The rows of a group lie close to one hidden flat surface of 6 dimensions, which passes through zero. Surfaces can cross.
Known rows, each followed by its group:
154,722,-61,97,415,111,172,-162,196,-122,-25 | T
95,-22,8,218,-294,394,-180,414,170,82,-71 | U
20,-372,241,414,408,14,-87,-255,14,-195,316 | R
-161,-11,-77,310,-241,-303,276,225,337,-84,-75 | R
275,298,263,565,18,130,-115,46,95,171,394 | R
135,-280,185,443,0,-176,-140,120,-18,99,118 | G
138,-177,409,84,378,-489,20,-267,31,-219,257 | U
7,-23,100,20,74,-11,-60,-154,-98,199,64 | G
75,-241,244,392,-134,-252,-33,60,-133,119,222 | G
-260,74,-9,-60,40,-101,348,28,154,-117,-447 | T
-16,171,-183,-129,-232,146,19,158,29,197,-188 | U
135,-392,313,50,-481,-71,-95,260,-387,2,140 | R
309,521,41,359,-207,198,-15,254,185,-233,342 | G
-84,-136,48,-368,368,100,-218,-89,257,-7,-340 | U
88,-38,-321,-279,-131,89,-71,244,114,-302,-29 | T
111,294,57,241,-126,214,90,287,246,-87,-81 | T
60,-170,229,183,187,9,-144,-160,-51,115,172 | U
-123,-320,-15,11,219,-33,154,-70,55,-431,-100 | T
105,226,-324,-48,143,58,-47,314,278,-273,-303 | G
275,-187,98,250,-14,376,-213,263,20,-517,194 | R
-268,-425,-159,214,262,52,84,2,416,-297,-218 | R
80,718,-163,-231,98,12,38,-176,51,311,-11 | G
109,344,163,89,-262,-544,236,-10,-123,163,295 | U
40,345,259,215,-174,-456,268,-117,-139,273,189 | T
183,304,160,281,-145,-451,119,-64,-148,156,361 | G
43,532,-179,-186,395,-70,186,-254,119,-169,-63 | T
41,238,-242,-263,-417,-286,302,369,43,-507,-82 | R
39,-126,29,111,-204,410,-237,365,224,94,-220 | U

New rows, each followed by its group:
-124,-252,-2,-403,-35,-376,137,185,263,-511,-301 | U
50,-183,26,53,-47,421,-472,34,-53,447,65 | T
-7,130,-302,311,-466,233,189,226,-185,-66,141 | U
239,-95,431,111,375,-193,-242,72,380,-392,155 | U
36,-383,-234,-196,47,-109,-57,-2,-48,-531,221 | T
-148,-107,-247,-43,278,322,-41,-259,-119,-42,-27 | U
-162,-474,109,-94,-173,-320,81,121,-27,-132,-135 | U
33,-55,-206,71,-12,-554,51,278,80,-1,-340 | G
-126,-218,45,-202,135,217,-265,-23,63,298,-322 | U
269,4,13,-258,-286,127,-117,293,-264,-306,59 | R
151,-225,-183,-150,-288,-283,-111,159,-182,-271,358 | T
-49,318,-215,-60,283,-220,286,-472,-304,-5,277 | U
90,-225,-60,-216,-294,-194,-234,-18,-308,244,274 | T
13,326,-284,276,-34,196,148,-250,-378,192,336 | U
189,-404,-77,109,118,257,-362,52,-30,-362,355 | T
186,12,-104,-124,-38,65,-397,-138,-260,407,375 | T
-87,-203,192,30,173,140,-144,-346,-209,368,102 | G
64,-57,-85,11,595,-544,123,-361,-98,-286,83 | G
2,-48,240,500,-35,170,207,316,323,-391,-147 | T
26,333,123,107,-81,44,-10,-29,-14,459,-17 | T
-258,-491,-113,-106,62,-192,209,-321,-353,-73,18 | U
-191,-113,321,262,-18,-265,329,-84,-5,116,-127 | T
8,166,-11,-304,74,-491,224,-328,-286,25,122 | R
90,207,7,-153,-167,-148,13,249,245,-99,-135 | U
-32,-652,161,293,45,-162,1,56,-60,-398,76 | G
260,278,-187,-118,-429,-79,170,452,79,-641,80 | R
-28,-338,-68,-414,-66,-548,-81,-370,-547,274,363 | T
183,321,14,178,-207,-35,152,257,96,-151,87 | T
-143,-16,-40,-4,-432,-71,96,64,-263,452,-88 | U
-121,-187,-91,150,-136,-295,301,177,245,-482,-14 | R
-278,-522,-161,-467,164,192,-91,44,178,-177,-498 | U
120,61,316,296,20,395,-191,-83,-27,48,417 | G
219,303,-99,51,161,467,-176,98,154,-159,52 | R
-3,-650,261,333,-98,-131,100,36,-81,-529,299 | G
-98,-643,287,-191,-49,-474,43,241,213,-471,-185 | U
106,428,-273,63,-3,569,-96,176,131,31,-74 | U
91,219,144,28,71,92,-194,55,171,133,-3 | U
32,-51,210,120,360,714,-223,-378,-10,-117,351 | G
135,185,207,299,322,-296,112,-358,-76,-76,475 | R
4,425,-33,-265,-153,-82,-19,13,36,428,-123 | U
-3,-323,151,11,-117,143,-171,291,278,-112,-236 | U
170,-17,-146,53,64,-37,81,78,98,-659,238 | T
-16,-61,-145,77,407,329,-108,-320,-107,-47,86 | U
227,-248,327,643,8,66,-244,86,-17,92,309 | G
176,155,-59,102,372,404,-347,-164,53,72,188 | T
61,-16,-113,187,-127,-368,-77,361,79,183,-304 | G
-109,-178,-140,-272,4,233,-92,73,0,32,-262 | R
